There are 3 ways to turn a row about zero (a turn may also mirror it). The second row of each pair is the first, turned, with some noise. The first 27 pairs use one turn. New pairs use 2 turns, one after the other, and a turn may come again.
In the rows, zero is written as 128.
Some pairs, each with its turns in order after it:
[104  69 150  95  74  98 134 145]
[125  97 129 108  89 117 185 185] => Dibal

[142 109 117 132 145  82 132 172]
[176 136  97 123 111 147 113 148] => Pafa

[ 86 145 138 155 140 124 107  50]
[ 58 106 126  86 166 136  94 115] => Dibal

[121 132 132 106 128  94  94 177]
[173 122 129 149 138 148  75 137] => Pafa

[117 117 181 125 147 122 158 114]
[110  92  83 142 131 112 148 137] => Pafa

[146  96 114 148 151 193 140 158]
[ 72 143 160 166 151 115 128 163] => zasi

[144 177 163 100 130 122 126 115]
[135  75 134 132 132  88 116  99] => Pafa

[119 184 116 132 157 141 135 149]
[160 128 141 130 149 126 111  76] => Dibal

[ 90 140 127 124 109 149 152 134]
[117 126 124 137 165 145 148 103] => Pafa

[ 97 176 128 191 114 141 134 153]
[104 148 139  87 121 153 192 153] => zasi

[100 123  91 148 150 116 140 137]
[144 104 138 143 174 143 133 134] => Dibal

[149 156 135  85 100 172 153 189]
[198 156 120 117  82 128 157  97] => Dibal

[169 160 150 147 158 152 105  86]
[118  80 173 152  97 154 143 110] => zasi

[124  73 137 164 140 116  99 162]
[144 166 111 156 129 135 122 190] => Pafa

[ 91 136 108 146 145 109 156 101]
[109  90 147 126 163 157 132 115] => Dibal

[199 156 144  67 138 121 109 132]
[ 94  98 111 147  87 129  79  73] => zasi

[ 89  84 102 102 129 119 133  99]
[177 131 130 125 172 105  99 135] => zasi

[146 170 141 111  99 139 114  82]
[ 96 164 146  84 105 135 112 101] => Dibal

[ 75  97 146 200 164 146 158 151]
[134 174 154 154 171 126 205 162] => zasi

[ 56 128 120 148 104 149 128 140]
[138 155 145  76 154 102 160 161] => zasi

[168 151 102 173 132 133 104 128]
[156 149 177 112 104 110 147 139] => Pafa

[124 110 158 161  91 161 130 118]
[100 147  78 117 130 123 161 125] => Dibal

[137  60 149 133  95 135  99  89]
[ 69 171 112 156 100 105 112 146] => Pafa

[104 139 132 137  99 145 123 120]
[120 133 116  93 139 126 147 119] => Dibal

[143 131 166 108 118 114 138 127]
[130 111 100 139 124  98 113 115] => Pafa

[124 149 146  89 181 154 121  84]
[134 109 189 141 137 127 118  70] => zasi

[152  51 120  90  89 135 111 129]
[136 116  99 158 127  72  68 166] => zasi

New pairs. What belongs after each?
[137 152 122 134 157 138 147 129]
[123 127  95 107 128 125 111 120] => Pafa Pafa

[138 134 157 125 113 131  95 107]
[120 154 100 148 106 121 121 114] => zasi Pafa

[106 125 113 138 161 158 110 118]
[124  97  94 129 131 125 136 161] => zasi Pafa

[154  83 162 127  95 115  96 100]
[143 110  94  73 127 136 168 147] => Pafa zasi

[159 115 149 176 113  91 143 140]
[166 158 132 120  92 118 149  83] => Pafa Pafa

[142 106 123 181  77 170  97 143]
[176  89 145  89 130 173 150  99] => Dibal Pafa

[125 142 130 125  89  82 129 110]
[146 174 141 123 107 150 134 153] => zasi Dibal

[127 110 101 115  92 147 180 147]
[166 146 149 105 141  78 111 107] => zasi Dibal

[171  68 141 146 132 162  68 130]
[203  97 147 173 147 142 101 117] => Pafa Pafa

[100 126 130 182 103 132 167 137]
[109 114  95  93 125 155 179 132] => Dibal Pafa

[124 151 126  90 135 143 118 157]
[125 126 115 137 118 123  76 147] => Pafa Dibal

[138  69 181 122 103 136 169 126]
[132 125 108  81 186 181 126 134] => Pafa zasi

[131 127 131 121 156 141 155 105]
[124 114 151 140 106 128 156 126] => zasi zasi

[108  95 145 103  89  89 139 137]
[165 139 155 104  90 125 105 106] => zasi Pafa

[101 141  92 118 106 118 138 160]
[127 123 117 162  85 144 125 107] => Dibal Dibal

[110 121 153 117  82 141 127 122]
[130 139 163 127 100 104 145 134] => zasi Dibal

[171 171  92  92 130 112 121 129]
[ 65 146 162 137 140 145 102 143] => zasi Pafa

[171 131 215 175  86 141  98 110]
[112  90 208  80 179 140 164 118] => Dibal Dibal

[121 153 135  98 108 157 128  85]
[ 95  80 118 104 133 132 121 139] => Pafa Dibal

[110 136 154 136  80 169 127 102]
[141 148 141  90 144 141  77 107] => Dibal zasi

[151 174 111 111 150 131 145 111]
[ 74 125 148 140 153 111 130 135] => zasi Pafa

[118 164 156 121 136 173 161 147]
[156 144 154  91  89 124 148 102] => zasi zasi

[114 141 166 152 133 172 134 133]
[130  85 129 173 138 131 127 117] => Pafa Dibal

[143  70 134 121 196 173 179 165]
[162 116 120  52 165 186  83 121] => Pafa Pafa

[141 124 178 124 138 156 126 140]
[137  99 158 161 145 112 118 145] => Pafa Dibal

[146 133 110 152 150 135 108 155]
[ 97 137 108 148  97 125 128 106] => Pafa zasi

[107  88 144 143 109 108 111 165]
[123 145  84 121 150 176 121 126] => zasi zasi

[140 202 102 129  88  65  68  92]
[151 157 106  95  81 197 130 213] => zasi Dibal

[190 152 154 118  78 148  80 106]
[140  87 129 196  67 120 108 126] => Pafa Pafa

[129 139 111 163 146 141 115  99]
[134 104 115 129 101 122 163 108] => Pafa Dibal

[115 151 135 152 146 136 128 115]
[114 115 128 118 140 140  96 140] => Dibal Dibal

[ 93 116 106  96 141 106 142 146]
[115 139 120 177 114 102 116 137] => Dibal zasi

[117  99 152 179 118 131 147 112]
[145 141 125 169 119 118 165  92] => zasi Dibal

[127 186  90 129 130 158 181 122]
[112 102 115 122  74 185 105 119] => Pafa Dibal

